Every row belongs to one group in each of 4 separate groupings. Each group adds its own fixed numbers to the row, and there is some noise. The rows also spread widely along 13 directions, which tell nothing about the answers.
In the rows, 128 means zero.
Some rows, each with its group in each grouping after it:
[202 167 137 127 153 118 107 146  57 142 143 119 163 160  45 145 137 119
 141 158 130 116  94 110 116 108 164  90 112 131 148 116]
falud z_894 z_872 z_68
[180 165 132 118 156 151 127 141 124 170 117 111 117 130  97  97 135  69
 137 143 104 113 122 138 122 120 138 132 100 129 115 133]
Vobub z_92 z_543 z_743
[152 118 148  99  99  93 111  98 120 116 130 127 155 171 128 130 144 163
 133 128 150  86 130 134 105 103 132  99 139 127 117 110]
gem z_33 z_745 z_68
[129 110 103 187 111 133 127 111 143 131 140 152 127 120 111 128 145 136
 132 156 152 167 126 137 136 157 116 148  94 102 127 125]
gem z_31 z_745 z_698
[ 94 134 168 102 131 147 140 109 129 109  95 115 137 161 116 110 124 153
 150 109 149 102 135 123 117 103 140  97 127 104  93 130]
Vobub z_31 z_872 z_698
[222 140 147 106 132  78  77 111  83 174 151 168  96 115 135 104 145 134
 137  98 143 165 148 130  80 102 132 168 116 182 116 161]
zod z_92 z_543 z_743
[154 164 163  82 128 131 134 138 145 162 100 103 126 148 140 144 124 138
 139  96 153 115 135 121 122 132 111 120 101 125 129 146]
seru z_33 z_872 z_743
[ 95 127 169  50  93 141 147  86 166 104 108 106 166 128 171 154 125 209
 154 121 181 104 101  97 193 126 157 166 126 126 150 124]
gol z_894 z_745 z_743
[106 123 113 126 124 125 137 153 174 134 140 101 121 135 166 156 118  79
 104 114  80 131 140 112 130 154  95 104  78 119 137 120]
falud z_33 z_872 z_68
[113 151 137 101 128 184 127 154 174 173 140 120 170 123 145 112 125 110
 143 116 114 112 165 141 160 116  84 155 124 125 180 112]
gol z_33 z_745 z_68
[145 112 120 109 110  94 131 133 147 117 125 111  86 121 130 148 109 112
 106 137 115  61 115 154 108 151 156 107 121 137 122 124]
seru z_33 z_745 z_698
[161 135  90 137 134 120 113 144 106 127 179 125 166 216 109 161 183 122
 124 117 124 100 170  86 118 144 110 115  51 126 148  70]
zod z_33 z_745 z_698
[103 118 128 140 127 141 132 119 149 116 130 131 126 121 134 114 123 128
 136 124 132 121 148 134 124 126 138 135 137 110 119 130]
Vobub z_31 z_745 z_68
[ 78 103 100 115 110  88 155 163 113  91 118  93 107 123 164 196 122 124
  79  94 119 166 164  78  95 125 187 132  92 169 118 140]
gol z_92 z_745 z_68
[105 163 152  99 150 197 161 153 164 155 102 106 142 108 139 119 118 116
 147 110 111 152 131 121 163 119 134 154  75 102 140 131]
zod z_31 z_543 z_68
[106 135 118 103 133 121 121 153 135 116 154 129 173 148 116 220 105 143
 130 130 141  82 139 107 140 149 122  91 118 129 204 114]
gol z_33 z_543 z_68
[198 167 137  93 146 122 109 137 103 153 171  76 114 122 128  89 129 109
 126 148 125  76  96 158 112 139  90 106 234 153 153 112]
zod z_33 z_872 z_698
[135 133 160 165 145 152  81 115 117 158 118 226 160  98  83 120 102 166
 174 123 164 165 160 150 109 107 120 141 118 113 149 185]
seru z_894 z_543 z_68
[170 186 160  85 175 161 156 146 136 166 104 116 104  94 109  79 107  65
 133 112  98  99  94 101 141 145 198 152  86 146 124 156]
gol z_33 z_543 z_698
[ 65 107 146 116 111 132 145 151 162 138  87 150  95  80 155 145  83 121
 124  87 115 152 171 138 107 112 163 143  85 142 123 177]
gol z_92 z_745 z_68
[ 83 109 115 136 108 144 134 137 177  91 122 124 125 150 129 142 113 116
 115 140 107  70 155 150 109 142 125  86 111  95 114 103]
seru z_92 z_872 z_68
[127 129 100 106  95 145 137 132 163 101 131  58 122 149 157 112 180 166
 120 147 186 129 178 141 115 111 116 212 163 138 123  84]
seru z_33 z_543 z_743
[119 117  87 102 119 104 148 170 112  93 136  49 104 129 151 149 141  98
  71 138 101 127 135 129  93 107 155 129 176 169 120 103]
gem z_33 z_543 z_743
[156 159 123 150 175 119 114 137  90 141 145 139 137 133  93 148 136 123
 145 120 163 145 144  98 103 140 141 132 135 141 143 158]
Vobub z_33 z_543 z_743
[139 127 141 109 135 120 129 109 151 125 145 145 128 135 151 125 109 109
 125 106  94  81 112 110 133 163 136  91  98 116 114 128]
zod z_92 z_745 z_68
[163 141 151 116 116 128 128  99 145 146 130  90 116  94 141 101 120 148
 145 162 158 113  85 165 139 141 104 127 201 115 132 138]
zod z_92 z_745 z_68
[ 67 114 110 127 142 158 132 193  58 114 115 149 180 141  86 193 141 136
 114  92  99 190 189  76 122  56 208 139  58 168 152 131]
gol z_894 z_745 z_743
[186 146 167  78 121 107 115  94 128 153 118  84 120 159 125 100 124 133
 143 153 140  67  75 159 123 129  87  74 176 109 123 125]
zod z_33 z_543 z_698
[173 155 137 104 131 115 115 112 130 136 168 129 140 124 175 131 143 163
 124  98 173 161 152  81 113 156 113 177 134 162 133 135]
seru z_92 z_872 z_68
[134 132 135 133 146  85 131  93 139 113 134 151 113 124 140 160 117 153
 144 102 171 113 121  82 126 179 174 136 101 132 118 161]
Vobub z_33 z_745 z_743
[183 151  94 179 125 114 147 116 149 123 135 121 109 154  82 124 157 117
 144 172 174 100 107 126 123 191 148 138  79  78 113 112]
gem z_31 z_745 z_68
[169 136  85 145 126 122 129 148 148 149 173 130 105 108 155 127 153  95
 113 123 122 148 143 124 127 169 112 181 111 146 143 117]
gem z_31 z_745 z_743
[145 136 126 127 147 116 137 124 126 112 142 131 149 138 124 158 115 104
 108 140 102 122  81  84 144 167 153  83 101 117 131 135]
gem z_894 z_543 z_68
[129  81 117 141  80 109 100 113 146 118 122 145 117 117 127 166 140 166
 119 173 150 167 138 163 129 112 131 167  71 135 139 124]
seru z_894 z_543 z_698

New rows, each followed by its group in each grouping:
[144 142 149  98 114 139 129 111 187 117 123 148 121 113 131 140 107 154
 150 139 150  63 118 143 142 161 165 145  76 117 135 121]
seru z_92 z_872 z_68
[163 139 107 101 131 122 108 161 148 130 151 151  76 124 124 101 128  83
 123 109 115  63 176 138  85 141 164 185  94 166 140 120]
gol z_894 z_543 z_698
[132  97  89 105  77  67 141 139 133  76 131  75  85 176 141 161 152 129
  96 133 142  82 155 120  86 127 173 131 104 142 108  85]
gol z_31 z_745 z_68
[123 127 178 116 128 138 125 103 125 138  89 144 142 107 121 127  97 143
 133 130 124 151 103 131 129 107 145  86 118 117 103 166]
seru z_92 z_872 z_68
[131 144 103 125 111 119 135 170 143 124 120  96 105 136 115 204 133 149
 128 135 177 117 159 140 105 151 130 145  89 131 152 119]
seru z_92 z_872 z_743
[126 135 132 151 129 150 130 110 142 129 134 148 169 129 128 124 143 155
 142 138 157 159 125 106 147 143 126 151 112 107 138 135]
gem z_894 z_745 z_68
[126 101 172 124 108 132  80  66 182 142 129 211 140  96 132  99  94 144
 164 141 120 103 129 181 138 112 115 128 110 114 132 150]
Vobub z_92 z_543 z_68
[194 149 134 124 127 130  96 127 113 162 144 134 121 163 135  51 171 124
 141 104 143 133 179 134  81  97 106 176 129 142 102 124]
zod z_894 z_745 z_68
[ 70  68  79 170  88 143 134 134 174 102 120 124  88  80 150 114 136  91
  89 164  84 185 162 159 132 107 155 185  99 144 106 125]
gol z_92 z_543 z_743
[ 74  75 105 146 103 101 111 145 142  85 136 177 100 106 148 168  99 143
 109  97 126 111 205 148  69 123 160 131 118 151 120 142]
seru z_92 z_745 z_68
[118 129 124 165 130 130 154 115 132 124 101  81  93  93 179  64 145 116
  96 128 153 247 127 104  93 124 116 175 188 129  63 184]
gem z_894 z_543 z_68
[130 145 108 143 145 133 114 157 165 146 158 157 104 104 143 122 113  96
 131 105 137 118 186 129  96 158 107 170 125 145 162 146]
gol z_33 z_543 z_68
[146 126 120 107 111  87 134 121 134 105 134 111 106 156 159 124 145 130
 112 106 147 112 146  84  99 147 165 152 112 146 105 130]
gol z_894 z_745 z_68
[161 120 134 136 120 107 108  92 100 143 144 105 153 160 137 117 143 142
 112 150 151 145 100 115 124 145  61  86 198 110 120 136]
seru z_894 z_745 z_698
[132 117 113 111  96 143 107 156 102 116 141 124 193 149  76 176 152 163
 133 178 129 111 139 167 140  66 153 132 112 139 181  73]
gem z_894 z_745 z_68
[ 84 123 169 111 130 134 136 106 174 117  97 156 107 126 166 121 101 145
 146  69 121 108 139 111 127 145 138 105  86 105  99 165]
zod z_33 z_872 z_743
[ 82 101 131 103 146 113 141 111 130  72 137 105 122 107 172 145 102 118
  89 126  95 129  95  83 141 149 174 107 159 147 108 142]
Vobub z_894 z_543 z_698
[ 98 144 135 134 150 192 116 131 148 137 137 115 177 144  86 117 116 114
 156 177 126  69 115 166 158 131  66  84 188  80 171 105]
Vobub z_894 z_543 z_698
[128 148 109 112 164 138 129 130  78  73 195 119 142  99 128 134 133 174
 125 123 164 135 127  79 129 148 188 178 201 172 152 110]
zod z_31 z_543 z_698
[ 78  90  79 183 133 112 146 126 142  59 146 155 111 129 142 149 135 117
  95 117 112 134 135  76 118 183 189 130  97 123  92 136]
gem z_894 z_745 z_743
[107 106  83 116  96 109 131 121 107  61 174  63 140 153 163 151 170 164
  89 153 160 148 151  86 119 131 139 166 180 172 130  75]
gol z_92 z_872 z_698
[113 129 122 105 113 139 134 170 142 118 109 114 121 134 127 150 132 118
 118 120 118 126 165 124 113 105 170 156  68 147 139 119]
gol z_894 z_872 z_68
[163 199 109 127 167 196 165 174 147 143 109  89 111  84  50 124 126  96
 157 190 150  84  84 142 172 165 207 192 104 114 174 121]
gol z_894 z_543 z_743
[104 110 133 115  77 149 157 113 194 132  56  90 107 143 132 133 159 139
 142 154 142 140 142 159 154  96 170 181   4 101  90 110]
Vobub z_92 z_745 z_743
[109 145 148  99 128 158 147 137 103 151 108  65 167 135 147 161 141 150
 124 125 125 205 109 103 164  99  95 106 127 124 135 129]
zod z_92 z_872 z_743
[107 116 114 123 109 137 141 125 122 107 127  75 118 130 142 118 150 154
 120 140 147 137 140 140 120 110 130 149 177 130 109 111]
zod z_92 z_745 z_743
[179 158 114 143 124 128 120 125 120 131 128 123 140 194  78 116 184 144
 154 148 191 107 157 125  96 130 133 159  75 113 120  95]
gem z_33 z_543 z_698
[116 165 103 108 156 182 140 233 142 178 136 133  99  65 135 142 118  79
 127  84 106 167 202 157 107 104 128 213  95 171 181 139]
gem z_31 z_543 z_743
[109 137 139 171 144 148 117 105 137 124 129 154 152 138 117 122 126 163
 160 125 172 145 151 123 114 141 100 122 142  92 135 150]
zod z_33 z_543 z_68
[115 164 119 140 150 166 158 144 173 141 116  86 140 112 116 170 119 117
 145 167 153 133 111 122 162 172 121 140  93  96 158 128]
Vobub z_92 z_543 z_68
[120 155 118 137 159 150 148 148 108 122 135  99 116 106 109 126 121 133
 141 129 155 109 127 123 115 154 143 128 193 124 132 143]
zod z_92 z_745 z_743
[168 128 122 103 115  97 135 105 110  91 130  94 116 144 160 119 172 158
  99 115 151 163 134  75 111 119 196 181 107 170  81 119]
seru z_33 z_872 z_743
[120 157 100 141 144 131 164 155 143 124 127  65  68  67 136 135 110 112
 117 155 182 140 119 125 110 191 137 179 191 142 145 158]
gol z_92 z_543 z_698
[ 98 101 120 118 105 129 139 106 138  96 134  92 132  99 154 126 126 145
 105 164 128 159  91 140 148 121 128 136 179 129 125 114]
gem z_31 z_543 z_698
[211 143 129 106 132  96 114  98 112 152 168 115 120  91 146 149 138 133
 118 157 133 170  65 102 163 168 141 158  95 162 150 129]
zod z_92 z_543 z_698
[ 98 152 127 114 128 125 144 180 120 127  98  77  90 156 115 173 120 152
 144 104 186 100 178 146  61 132 105 108 137 119 135 136]
zod z_92 z_872 z_698
[146 137 148 125 134 160 127  92 128 150 144 135 165 107 128 110 136 152
 150 141 126 161  86 120 191 131 122 139 130 109 141 126]
zod z_31 z_745 z_743
[209 175 142 109 138 140 112 102 105 168 146  89 156 158 100 105 158 138
 152 167 162 112  87 132 146 136  81 119 165 109 140 107]
zod z_92 z_543 z_743
[125 185 128  73 163 161 183 142 121 108 139  51 169 129 134 171 126 132
 123 143 147 103  63  62 179 179 157 112 155 121 152 107]
gem z_92 z_543 z_743
[121  98 101 158  95 175 107 118 129 140 132 130 165 139 101  92 174 112
 116 182  98 190 160 151 150  70 116 174  80 134 132  89]
gol z_92 z_543 z_698
[105 127 160 137 141 145  88 113 111 153 130 174 161 147  94  97 107 141
 167 112 148 114 162 150  93  93  70  93 171 108 137 149]
falud z_33 z_543 z_698
[149 142 129 128 145 128 142 144 140 161 115  85  77  98 160  87 116  75
  96 115 117 151 128 129  91 153 102 136 164 138 100 168]
seru z_33 z_543 z_698
[125 117 151 103 118 127 109  99 144 134 137 140 120 109 155 111 113 147
 137 124 126 121 124 151 133 122 101 124 165 131 124 141]
zod z_92 z_543 z_743
[ 97 157 150 113 171 163 151 169 101 121  98 107 110 125 101 100 102  98
 128  93  94  91 138 123  92 111 174  86 146 129 103 150]
zod z_33 z_872 z_698
[169 102 119 131 116 108 108 107 164 153 163 169 102  77 180 120 120  84
  93 118  68 150 116 124 150 163 132 151  78 156 118 144]
seru z_92 z_745 z_743
[139 102 125 109  96  78 102 118 118 128 142 126 108 135 138 161 122 145
 121 131 151 134 139 139 105 123 102 125 137 147 146 131]
gol z_31 z_543 z_698
[165 150 138 115 123 124 122 120 133 138 132 102 120 135 149 108 138 131
 122 122 152 134 143 119  98 136 107 136 146 133 110 130]
seru z_92 z_872 z_68
[161 115 126  93 107 112  93 112 143 109 174 158 127 116 144 126 122 139
 121 132 115  68 138 152 121 132 138 138 151 158 139 101]
seru z_92 z_872 z_743
[128 155 151  92 124 170 152 134 190 165  99 135 105  89 159  81 122 104
 142  96 123 130 159 125 138 129 171 208  52 139 116 146]
gol z_92 z_745 z_68
[168 155 128 118 116 155 113 127 177 170 141 136 117  90 137 101 137 129
 153 144 166 139 157 154 135 136 118 223 100 141 164 129]
gol z_92 z_543 z_68
[126 139 156  69 135 139 137 136  93 130 122  86 144 136 132 100 114 102
 105 125  93  99 100 130 110  91 125  73 195 142 107 123]
gem z_92 z_543 z_698
[172 164 139 139 163 151 139 130 126 191 131  94 122  93 139  83 117  80
 116 132 114 152  94 131 138 159  78 111 204 118 124 169]
seru z_33 z_745 z_743
[103 139 136 149 148 195 102 140 121 162 135 180 174 127  72 101 113 105
 156 141 107 116 161 152 133 103  97 111 135 111 164 132]
gol z_92 z_543 z_698
[148 178 104  94 121 148 182 181 140 141  88   7  92 181 124 105 180  96
 120 120 164  95 164 113  97 124 146 173 116 125 106  99]
gol z_33 z_745 z_743
[111 141  97 151 160 142 162 163 132 113 130  84  92  42 120 171  92 115
 103 167 144 153  96 133 131 181 174 154 170 144 159 159]
seru z_33 z_543 z_698
[122 139 126 121 153 109 128 137  82  93 139  94 131 164 122 152 126 141
 117 113 139 105 114  86 100 145 129  67 190 126 117 137]
zod z_894 z_872 z_743
[175 130 134 120 114 103 121 125 126 150 123 125 127 135 116 149 123  92
 113 153  89 127  84 137 128 132 135  74  72 125 123 127]
gem z_92 z_872 z_68
[101 142 133 146 146 173 154 114 185 135 129 142 130 116 157 105 114 110
 133 102 128 113 137  98 151 195 108 134 115  89 106 148]
seru z_92 z_745 z_743
[ 98 140 130  79 140 145 117 160 169 140 167 159 145 123 180 159 100 122
 137  64 122 110 194  99 118 143 101 163  87 152 172 122]
falud z_92 z_543 z_68
[168 140 133 113 137 119 114  99 141 118 182 145 139  94 158 121 132 163
 140 128 147 115 110 108 152 163 158 174 145 154 157 122]
zod z_33 z_745 z_68
[143 153 126 112 118 114 136 155 113 148 108  54 122 135 131 179 145 169
 135 141 189 174 138 136 105 108 107 147 136 131 156 134]
zod z_33 z_543 z_68
[ 96 125 116 108 104 149 138 169 168 146 113 111 102  87 128 154 104 122
 136 133 133  96 156 177 132 122 134 156 130 137 165 128]
gol z_92 z_745 z_743
[194 141 117  99 125  57 132 103 111  93 162  89 103 171 168 123 158 120
  93 111 140  94  96  69  99 175 152 111 147 157  90 114]
gem z_33 z_872 z_743
[185 171 118 117 158 110 139 162  34 131 124  66 127 178  69 131 147 113
 112 128 155  93 127 105  66 118 154  73 194 138 100 126]
seru z_92 z_745 z_743
[172 174 158  43 149 120 122 179  63 169 123  79 100 111 133 129 120 135
 130  88 149 131 153 136  70  80 138 152 174 195 144 145]
zod z_92 z_543 z_698
[148 132 128 109 111 142 103 141 143 139 143 120 130 146 146 116 153 134
 135 124 121 121 152 144 130 110  98 152 119 136 141 105]
zod z_894 z_872 z_743
[ 97 111 122 107 132 131 128 164 135 106 115 159  80 102 147 122 108 106
 105  76  97 117 195 132  72 105 188 160  98 168  95 147]
seru z_92 z_543 z_743
[146 113 135 135 108 107  82 132 153 190 140 129 137  97 135 174 108 124
 137 162 132 164 133 198 131 106  38 114 144 132 195 146]
Vobub z_33 z_543 z_68
[115  82 116 115  97 106 116 108 111  66 123 123 109 111 131 128 128 156
  99 155 124 117 134 151 100  88 192 136 169 157  92 118]
seru z_92 z_543 z_743
[ 99 137 132 125 129 139 143 123 144 113 116 133 136 115 134 156 124 160
 141 126 169 143 129 111 135 144 147 148 110 121 130 140]
gem z_92 z_543 z_743
[168 157 139 144 140 122 123 118 135 128 126 142 112 135 122  86 131 118
 140 126 151 117 122 119  97 150 137 128 133 118 100 150]
gem z_894 z_872 z_68
[ 65  94 156  99  88 135 125  99 150 122 112 135 174 124 159 162 109 173
 132 122 132 150 136 121 158  99 118 111 119 120 143 134]
gol z_92 z_745 z_68
[146 167 177 110 164 186 121 107 123 168 106 176 190 156  71 100 121 112
 166 126 110 109 100  89 176 129 143 100  47  92 138 143]
gol z_894 z_543 z_698
[117 102  85 164 108  78 108 175 128 150 139 131  60 102 132 178 108 105
 118 116 147 140 185 173  59 140  86 132 138 145 146 153]
falud z_92 z_745 z_743
[125 140 140 107 143 153 147 131 142 140 123 108 122 135 127 136 113 104
 127 131  94 112  91 118 158 150 121  95  87  98 130 123]
zod z_31 z_543 z_698
[145 137 127 173 151 136 114  98 122 105 139 194 162 164  88 106 144 144
 152 133 155 120 135  93 113 147 157 126  92  99 106 140]
gem z_894 z_543 z_68
[154 145 121 134 156 121 112 134 140 149 148 141 122 130 123 141 122  85
 128 121 108 108 132 122 122 152 121 120 103 134 140 138]
Vobub z_33 z_543 z_743
[141  84 104  93  85 108 128  84 139  84 149  84 142 159 183 123 191 128
  83 150  91 181 120  91 167  88 177 184  64 160  86  67]
Vobub z_31 z_543 z_743
[161 157 130 112 123 154 146 132 150 150 118  79 113 129 152  90 159 140
 132 127 182 145 144 121 123 146 113 202 130 127 114 129]
seru z_894 z_745 z_698
[ 96 132 150 115 133 133 143 143 167 150 111 129 117 128 167 135  99  93
 117  91  93 123 128 121 124 151  91  78  94 115 120 153]
gem z_33 z_872 z_698
[ 98 135 119 127 130 142 167 138 125 103  92  27 106 129 119 107 140 132
 124 159 161 112 121 147 110 109 148 132 222 115 100 124]
Vobub z_33 z_745 z_743
